There are 3 nested groupings, the coarsest first. Each group lies inside one group of the grouping before and may be the whole of it. The rows also spread widely along 14 directions, which tell nothing about the answers.
Known rows, each followed by its group in each grouping:
[ -2  14   9  -3   0  -5   0 -12  12   9   6 -11  22   4 -11   3 -11  16
 -18  -2  -1  19 -10 -16  -8 -12 -13  -2  -5  11   2  -5  15   6]
Z_130 Z_849 kitu
[  0   8   2  -7   3  -2  -2  13   0   8  -8 -12 -10 -11  -8   1 -10   6
  -9  11   8  -4   6 -11   5  -4   7 -12   1  -4 -12  12   0  -5]
Z_130 Z_849 Kilet
[ -8   2  -2  -4   6  10   6 -17  -1 -13  11  -2   3   1  23 -13  -4  13
  -3  -6   0   5  -2 -15 -22   7  14  22  -8   4  19  -9   5   2]
Z_130 Z_675 ferub
[-11  -3   2  -5  -9   1   2  12  -9   0   7  -8   0   7   6   8   8  -3
  14   4   8  -6   5   0  -4  11   0  10   5  18   4   1 -15  -5]
Z_138 Z_928 Tukub
[  9   7   0 -14  19  13  22 -21  20   5   5   7 -15   4  11  -8   6  -8
  22 -24  -6   4 -20   0 -14  -2  13 -12 -18  -3  -3 -14  16 -15]
Z_130 Z_849 gaviv
[ 28  11  -4   3  -6 -14   5  21  -1  11   6   5   6  -4 -24  -6  -4  -8
  19   0   4   0  14   9  14  -3  13   1  -6 -15 -18   1   9  -3]
Z_571 Z_596 Rir
[ 17  -8  -7   4 -21   2  -4 -18 -18 -22  17   0   0  11  -4  -9   4 -18
  13   7  -1  11  24  -5 -13   7  19  -5 -16 -24  -3 -31   7 -10]
Z_138 Z_514 meze
[  0   5  -2  11  -4 -16   0  -8 -12  -3   5   9  11   8   7   8   6   6
   1  -4  -8  -2  14  15  16   0  -9  -8  -3 -22   6  -4   5  15]
Z_130 Z_867 Ratim
[  8  -4   4   9 -18  -1  -7 -17   3 -14  -5  -4   7  18 -12  18   8  -8
  -2  -2  -6  12  -3   3 -15 -11   1  -3 -10  -2   3  -9   2 -12]
Z_860 Z_322 Vut
[ 19  -6   4   1 -18  10  -8 -36   3 -19   5  -1   8  10  -9  -3 -11 -16
  -7   7   6  36   5 -20 -42 -15   7 -14 -16  -3   0 -34  13  -7]
Z_860 Z_119 zorum
[ -2  -7   4   0   2   0  -2 -14  -5  -4   2   0  -2   9  -8  12  -4  -3
   5  -6  -3  -7  -4  10  -2  -4  12   8   1  -3  -4   0   2   5]
Z_130 Z_675 tid
[  5  -4 -14   7  -7  -7 -11  -1   4 -15   0   8   0  15  13  -6   4 -19
  -8  -5 -10 -25 -10  14 -12  17   6 -16  -1 -20  14  14 -16  -6]
Z_860 Z_681 kided
[  1  -9   1   5   0   0  -3   0 -12  -4  -5   2  -1  -2   4   5  -8   4
   1   7   4   7  10  -3  -8  -6   4  17  10   8   5   0  -9  10]
Z_571 Z_299 Perat
[ 11  10  -3  -9   8  -2   9  12  19  12  -6  -2  -7  -4   4  -7  -4  -6
   2   2   9  -3 -13  -2  -7  -3  -6 -25  -2   8  -6  10 -12  -7]
Z_860 Z_119 nufak
[ 25  18 -13  16  -7 -22  16  13   7  -8   0  18   1   6  20 -10   8   0
  14  -4   9   2  13  -3   1   4 -12 -15 -10 -24   1   5   3  -5]
Z_860 Z_322 ruz
[-16  -3  10  -2   6   5  -4  -2   1   7 -19  -8 -15  -6   2  17   4   7
  -9   8   3   3  -1  -1   7  -8  -7 -15   5   4   0   3  -9  -6]
Z_860 Z_119 belel
[-19  11  12 -10   8   0  -1  20   4  23  -2 -20  -3 -17 -26  11   1  12
  -4   2   6 -13   0   1  32   2  11 -16  -3  -1 -24   9  14  -8]
Z_860 Z_841 marob
[ 18  11  -7   7  -5  -8  -3  19  12   4  -5   2  15   6  -3   0 -11  -1
   8  -8   9 -10  -3   7 -16  -3  10  18   0  -1  12  19 -13   1]
Z_571 Z_741 zop
[ -3   7   4  -4   5  -7  13   5   3   3   0  -9  -4   8  10   3  11  15
  -1   4  -8  -5 -18   4   1  -3 -12  12   3  21   7  18 -20   1]
Z_130 Z_675 rovep
[  6  -7   2  14 -18 -19   5 -11 -14 -20  11   5   3  27  -2   4  16  -6
   0   7 -22   7  -8   7   4   1 -20  15   8   4   1   4  -2  -3]
Z_571 Z_596 Fem
[ -3   8   1  -5   4 -13  26  -5 -13  -7  22  -5  -2   7  23 -17  17  19
 -10  15 -17  10 -12 -11   9   7 -29   4   4  21   2   3  -6   6]
Z_130 Z_867 lamo
[-16 -10  14 -17   8  18   1  -1  -8   8  -3 -21 -24 -15 -14   2   3   5
  -6  12  -1   2  -4 -11   6  -1  20   8   3  14 -16  -1   3 -16]
Z_571 Z_596 Kuva
[ -8   7   2   2  11  -3  -6  22   7  19  -4   1  11 -16 -16   1 -16   9
   6 -15   4 -14   2   3  15   0  21  21   4  -2  -4  12  16   5]
Z_571 Z_299 gilem
[  3 -13  -6   6  -2  -7  -3  -9 -22  -8  10   9  -4   6   3  -3  -5 -12
  11   3  -1 -10  15  14   6   8   3 -11   9 -19  -7 -15  -6  15]
Z_138 Z_514 Nor
[ 18  -1  -3   1  -6 -12   5   6  -8  -5  10   1  -5   4 -13 -19  11  -7
  -4  12 -28  10  -7  -4  14   3  -6   7  -1   2 -15   0  10 -13]
Z_571 Z_596 Rir
[ -4  -3  -4   2 -14  -2   3  -2  -6 -15  13  -1   0  14  10   4  16 -11
  13  -4   2 -10   5   6  -7  16   5  -4  -5  -3   3  -3  -7 -11]
Z_860 Z_322 ruz
[ 12   0 -10   7 -12 -12  -5   6  -8  -9   9   1  18  11  11  -4   6  -2
   3  -3 -16  -6   3  10  -7   6   6  27  -4   3  22   5 -15   6]
Z_130 Z_849 kitu
[-16  -1   2  -6   8   7  -4  -7   0   1   2  -6   0  -2   8  -4 -18   8
  -7   2  21  -5   2 -13 -15   8   5 -10   7   0   4  -3  -5   6]
Z_138 Z_514 meze
[ 16  -4  -8  16   0 -18   4  -2 -20 -11  -4   9  -7   2  16  -3  -4   5
  -1   9 -11   3  15   2   3  -6   0  14   6 -14   6   4  -5  14]
Z_130 Z_849 gaviv
[-10   6   5  -4  -1   8  -4  -1  10   3   0 -10   5   4  -9   9  -8   3
  -3  -3  14  -6  -6  -4 -14   1   8  -4  -1   3   5   9  -4  -6]
Z_571 Z_299 gilem
[ 23  -4 -11   3  -2  -6   3  -1  -5  -8   2  10   3   5  18  -7  -4 -10
  15  -4  -2   1   8   6 -18  -4   4   9   1  -1   9  -5 -13  10]
Z_130 Z_849 Kilet
[ 16  -6  -3   8  -7  -5  -8 -11   5 -10 -15   9  -7  14  -2   6  -8 -16
  -5   6   0   4  -4   3 -19 -10  -7 -13   5 -11   3   5 -11  -6]
Z_571 Z_596 Fem
[ -1   6  -1 -12   4  -8  17   8  -2   9  14  -8 -15   3   3  -7  14  -3
   2  12  -1 -12 -11   9  19  11 -18 -38   3   3 -18   8 -12  -4]
Z_860 Z_119 nufak
[-12  -7   6  -4  -3   1 -17  -2 -10  15  -1  -7  21  -9 -10  14  16   4
  -1  -9 -20   7  11  16  20   0  -2   3  -5   8   9 -25   8   4]
Z_860 Z_322 Vut
[-13  -1  12 -10  -2  10  -1 -10  -2  -2   4 -12  -5  -1 -15  10  -9  -1
  -1   1  11   6   1 -12  -9  -7  17   1  -3   9 -14  -5  12  -5]
Z_130 Z_867 Ratim
[ -4  -9   4 -10  11   7  15  -4  14   5   5  12 -10   7  13  -3   6 -16
  25 -20  -2  -4 -25   7 -11   3   0   2   5  27  -3  -4  -1  -7]
Z_860 Z_119 zorum
[ -5   8  10   4  -5  -6  12  16 -15  12   2  -8  -6  -2 -11  18  17  12
  19   2   7   1  18   7  28  -3   0   8   0  -4 -11   4   3  -3]
Z_571 Z_741 zop
[-12  -2   4 -11   8   1  15   7 -20  -1  18  -9 -17 -10   2  -5  -4   7
  10   7   9  -9  10  -7  13   8  20   9   5   7 -21   4   4   7]
Z_130 Z_867 Ratim
[-14 -10   4  -8   7   8  -3 -13  -6   0  -2   1  -6   0   8  10   1  -4
   5  -7  -1  -3   1   7  -7  -1   6   0   3   7   4  -8  -4   7]
Z_130 Z_867 Ratim
[-21   5   4   4  -6  -3   5   0 -13  -4   2  -7   4   6  24  19  17  20
   8  -4   6  -8  16   5   5   6  -3  12   0  -5  23   3 -10   5]
Z_130 Z_849 Kilet
[ 12  -9   0   5   7 -13  15 -10  -5  -2   8  15 -11  10   0  -6  -1  -9
  17  -5 -11   5 -12   5   5  -5 -10   1  11   6 -18  -8   6   6]
Z_138 Z_514 meze
[  5  -3   1   6  -4  -6   2 -11 -11  -5  12   1  10   1  -2  -5   3   3
  -2   0 -14  12   4   0   8  -1   3  10  -3  -1   1 -16  11   7]
Z_860 Z_119 belel
[ -2  -5   5   7  10 -11  12   4  -4   5 -17  15 -27  -1  10   5   6   0
  15   3  -7   8  -2  -5  19  -9 -21  -5  14   3 -17   1   6  -6]
Z_138 Z_514 meze
[  6   0  -7  -9  17   6  -1  12  13   8 -23   9 -14 -14  21 -10  -4  -4
   5  -5  -5  -2  -4  -4 -10  -4   5   4   0   7   9   6 -10  -8]
Z_130 Z_675 rovep

New rows, each followed by its group in each grouping:
[ 16  11  -2  14  -4 -21  11   2   4  -7   2  -1   2  18   0   1  -5   8
  -7   9   2   2 -11  -3  -5  -5 -15   0   4  -1   0  18 -11   4]
Z_138 Z_928 Tukub
[  0   3   4  -4   9  -1  10  10  -4  14 -10  -1  -8  -8  16   4  10  14
   6   7   8   9   9   0   3  -5 -19  -3   6  10   7   1 -18   3]
Z_571 Z_596 Rir
[  0 -11   0  -7   6   7 -17  -7  -1   4  -9  -6  -1  -5  -4  -3 -12  -2
 -20   9  -2   1  -5   0 -16  -2   4  -5   8   4   7  -1 -15   5]
Z_571 Z_596 Rir
[-20   5   9  -4  -3   4  -2  -5   6   6   3  -7   7   7  -6  11  15   4
   3 -12  -5  -4  -7   5   9   8   1   1  -7  -2   7  -1  11 -16]
Z_571 Z_596 Fem
[  9  -7  -4   1   1   8   0  -4   3   2  -7   7  -3   7   7   9  10 -13
  23 -16  -5  -5   1  21 -12  -2  11   6  -6  -2  15  -6 -15  -4]
Z_571 Z_299 gilem
[ -3   1   1 -15   0   1   7   8  -4  12  -6  -6 -12  -2  18   4  31  -4
  13   5 -15   7   6   6  13   1 -25 -20  -4  13   4 -10 -13 -14]
Z_130 Z_849 Kilet
[  4  -7 -11   3   4 -10  -2  -2 -15  -2   7   8  -4   6   9  -9   5  -9
   1   2 -17 -15   3  17  15  16  -5 -14   5 -17   1  -5  -7   7]
Z_138 Z_928 Tukub
[-19  -3   6   4  -7   2   0 -18  -2 -15   0  -5 -13  20   3  13   3  -2
  -7   3   5  -3  -9  -8  -8   8  -4 -11   1  -7   0   5   2 -14]
Z_138 Z_928 Tukub
[  2  15   9   7 -13  -6   8  -9   6  -6   6 -15  10  14  -8   5  14  20
  -3   4  -6  19  -8 -14  -4  -8  -6  17 -15   7   8  -2   3 -14]
Z_138 Z_514 meze
[-14   5   2   5   4  -1   5  -1   4   1  -6   2  -2   9  14  13   0   8
   7  -8  12  -7  -1   0  -4   5  -3   1   2  -2  10   6  -4  -1]
Z_138 Z_928 Tukub
[  7  22  -2   2   8 -11  10  28  16   9 -11   0  -9  -9  -4   0 -19  10
   5   0  27 -15   3  -9   3  -6  16  -3  -2 -10 -14  32   2  -3]
Z_130 Z_867 Ratim
[ -1   4   5   0  -1   3 -15  -9   2  12 -14 -10  12   0 -11  12   2   9
 -20   4  -9  13   0   4   0 -11 -12 -13  -4  -5  13  -7  -3   2]
Z_571 Z_741 zop
[ -1  15  -1  -3  -7  -2  -9  12   8  12   6 -15  15   3 -26   8  -1   1
  -1  -2   7 -19   2  14   8   6  14 -16 -12 -18   0  10  -4  -6]
Z_571 Z_299 gilem
[ -7   0  11 -10  -6   1   7  21  -2   9   2  -8  -7  -4 -11   9  -4  -1
  15   9  23   6   6 -12  -4  -3  -2   7  11  25 -17   7  -3  -8]
Z_571 Z_596 Rir
[ -2   8   6  10 -10 -12   6   8  -8  -4  12 -18   4   6 -16  11  -5  17
  -6  10  12 -14  -1   4   9   1  16  12   0  -4  -7  22  -7   7]
Z_860 Z_119 nufak
[  3 -14  -4  12   7 -13  -8   0 -10   1 -10  13 -10   3  -2  12  -4 -12
   2  -4  -6 -18   0  25  15   1  -2 -14  15 -14 -10   6  -9  13]
Z_860 Z_322 ruz
[ 31   2  -4  10  -1 -13   6 -12  -2  -8  -5  -2   2  12   4   0  -4   6
 -11  10 -15  12  -9   4 -19 -20  -5  13  -1   5  10   8 -20  12]
Z_130 Z_849 gaviv
[ -8  17  -2  -3  11  -1  -1  14  23   9 -21   1  -6  -7  11   3 -12   7
  -8  -3  18 -11  -3 -10  -6  -3  -1 -20  -2  -9   4  24  -3  -7]
Z_130 Z_867 Ratim
[  9   3  -6   3   0  -5   7   5  -4  -8  -2  -2  -6  -7  23 -15  -2  10
 -11  17   6  10   7 -15 -10   0  -4   0   1   3  10   3 -17   1]
Z_860 Z_119 belel
[ 16   8   3  -3   5 -10  13   4 -15   5  21 -16   3  -7 -19  -8 -13  17
  -5  13   4   0   5   1  11  -7  20  12  -2   2 -20   5   1  20]
Z_130 Z_867 Ratim
[ -5  -6   9  -8  10  10   3  12   1  14 -28   0 -29 -18   8  16  -2  -2
  14   7  25   4  15  -4  -2 -12   4 -18   7   7  -9   2 -14  -8]
Z_860 Z_119 zorum
[ 22  -7  -2  -7   4  -7   4 -12   0   2  -5   5  -9   9  -1  -5  11 -17
   0   8 -30  13 -15  12   0 -12 -24 -19  -1  11  -8 -12 -10  -1]
Z_130 Z_675 rovep
[ -3 -10   7 -12   4   9 -18   4  -3  15 -14  -8  -2 -15 -21  12 -15 -10
  -2   3   4   3  10   3  -3 -14  17  -4   3  10 -14  -8   0   5]
Z_130 Z_867 Ratim
[  9  19   0   5 -17  -2   2  -5  -4  -4   5 -11  19   3   3   4   6  19
  -6  11  12  20  26  -9  -8  -3  -5  -7 -20 -18  20 -10  -5  -1]
Z_571 Z_299 Perat
[  4   8   3  -4   6   5  -1  -6  12  11  -8  -7   2  -2  -4   7  -3   8
  -5  -2  10  -1  -3   6  -9  -7   4 -13  -6 -10   8   1  -9  -1]
Z_571 Z_596 Kuva
[ 14  -8   5  -5   1   2  -7 -17 -15   2  12 -14  -2  -9 -30  -7 -17  -3
 -19  18  -3   9   6   0   3  -6  20 -19  -4 -11 -24 -18   8  11]
Z_860 Z_119 zorum
[-20  -9   9 -15   4  18 -14  -9  -3   9   2 -15  -2  -5 -19  11  -9  -8
  -1  -3   7  -6   2   1  -3   7  21 -11  -2   2  -9 -13   7  -5]
Z_138 Z_928 Tukub
[ -7  -4  -4  -4   8  -1   0   0   5  -6 -12  13 -21  -1  15  -8  -2 -14
  -4   2  -7  -1  -8 -12  -2   2  -8 -19   5  -2  -9   5   8 -12]
Z_130 Z_867 Ratim
[ -4   7  -5 -14   8   4   7  14   0   4   4  -7 -13 -10   9 -11  -1   1
   0   5   5 -17   1  -3   2  13  16  -7  -4  -2  -4  12  -7  -7]
Z_130 Z_867 lamo
[ 11  13  -1   1  -2   4  13 -13   2  -7   0  -9 -18  11  -1  11  16   4
   8  -2   2 -11   2  15   1  -2  24 -17 -26 -32   0   6  -9 -14]
Z_130 Z_867 Ratim
[  9 -10   2  -7   3   7 -15 -22  -7   4   0 -11   7   3 -16   7  -4  -4
 -11   3 -17   2  -3  18  -7 -10   8  -5  -6   1   4 -16  -9  12]
Z_130 Z_675 ferub
[-10   9   2   5 -12   1  -2  -3   0  -3   2  -4  -2  10 -12  14  12  -2
   5  -4   1  -7   9   4  12   8   6 -19 -12 -28  -1   1  12 -18]
Z_571 Z_299 gilem
[ 10 -23  -9 -10  14   7 -20  -4   4   4  -6   6  -4  -9  -6 -15 -24 -27
 -12  -4 -13 -11 -17   9 -20   0  17  -7  14  13  -7  -4  -9  10]
Z_860 Z_681 kided
[  1  -8  -4  -2 -13  10 -15  20  -6  -8 -18  -5 -12 -12   8   4   1 -14
   6  11  16   3  27 -14 -17   4  18   2  -3   2   1  -3 -12 -20]
Z_860 Z_322 ruz
[-12 -10   2 -18  16  15  -4  -8   0   8  -4  -5 -12  -7  10  -1  -9  -5
  -2  -3   0  -6  -8  -2 -14   1  10  -6   8  15   1  -4  -7   2]
Z_130 Z_849 gaviv
[ -2 -27   8   4  -9   0  -5 -34 -20 -18   9   8 -12  22 -14  13  -2 -24
   0   7  -9  10  -5   7  -8  -3  -9 -13  15  -1 -18 -18   6   4]
Z_571 Z_596 Rir
[  4   5   3  -6  -4   1  -1  -3  -1  -1  11 -11   8   0 -12  -7   0   3
  -3   2 -11   8  -2  -9  -2  -2  10  15 -11   8  -2  -8  12  -6]
Z_130 Z_675 ferub
[ 10 -12  -2  -7  11   7   4 -12 -13   2   1 -11  -4  -7  14  -3  11  10
  -7   8 -13   5   0  14  -6  -2   5   3  -1  13  12 -16 -27  11]
Z_860 Z_322 Vut
[ 15  12 -12  10  -6 -32   8  25   7  -5  12  18   7   7   8 -24 -13 -11
  -2   7   5  -4  -4 -14   3  10 -26 -19  13  -3 -17  19   8   3]
Z_860 Z_681 kided
[ -6 -14  -5  -7  -2   5 -16  19  -8  -4 -19  -1 -14 -11  10  -4  -3 -14
  -7  13 -10  -6   5  -9  -9   4   7  13  11  17   6  10 -17  -9]
Z_130 Z_867 lamo
[-11 -10  10 -12   2  12   7  -6   5   1   3  -3 -14   7   3  10   2 -13
  14  -3  12  -2 -14   1 -17   0   2  -9   6  27  -8  -3 -12  -7]
Z_860 Z_119 zorum
[  8  -1  -1   8 -17 -12  -3  -3   4 -17  -1  10  -2  20  -7   4  -2 -21
   7   3  -5   5  -4  -8 -12  -4  -7  -3  -1  -3  -9   5   9 -14]
Z_130 Z_675 rovep
[ -9  -5  -6   4   4   1  -5   6   4  -7 -17  12 -17   1  19  -7  -3  -8
  -5  -2  -5  -4  -7 -13  -7   6  -4   1  10  -4   6  12   2 -14]
Z_571 Z_741 zop
[ -4  15  -2   7   3   4  -7  12  11  13 -28   8   7 -12  18  14   3  14
  10 -12  17   5  27   0  -3  -5   0  -4 -10 -22  28  -2  -3  -3]
Z_571 Z_299 gilem
[ -7   0   0  17  -2 -17   0   6 -12   0  13   9  25   3   7   6  -9  13
  11 -14   9 -15  11  15   8   7  10  29  10  -3  14   5   1  29]
Z_860 Z_119 zorum
[ 24  -8   0   9   8 -10 -13   7  -9   7 -27   0  -9 -24 -16  -4 -22   5
 -24  23  -6  22  13 -12   7 -24   1  -4   9  -2 -19  -3   5   9]
Z_860 Z_322 Vut
[-21   2  17  -6  -6  -7   6  -9   0   0  13  -7  -6  15 -25  15   5  -8
   2   4  -6   4 -14  -6  17  -1 -18 -19   4   9 -31   0  25 -13]
Z_130 Z_675 rovep
[-29   2  10 -16   9  16  -9  -8  16  19  -2 -10  14   1  -1  12   9   3
   0 -21  -7  -1 -17   4  -1   7  -3  -2  -6  19  15 -13   6  -8]
Z_138 Z_928 Tukub
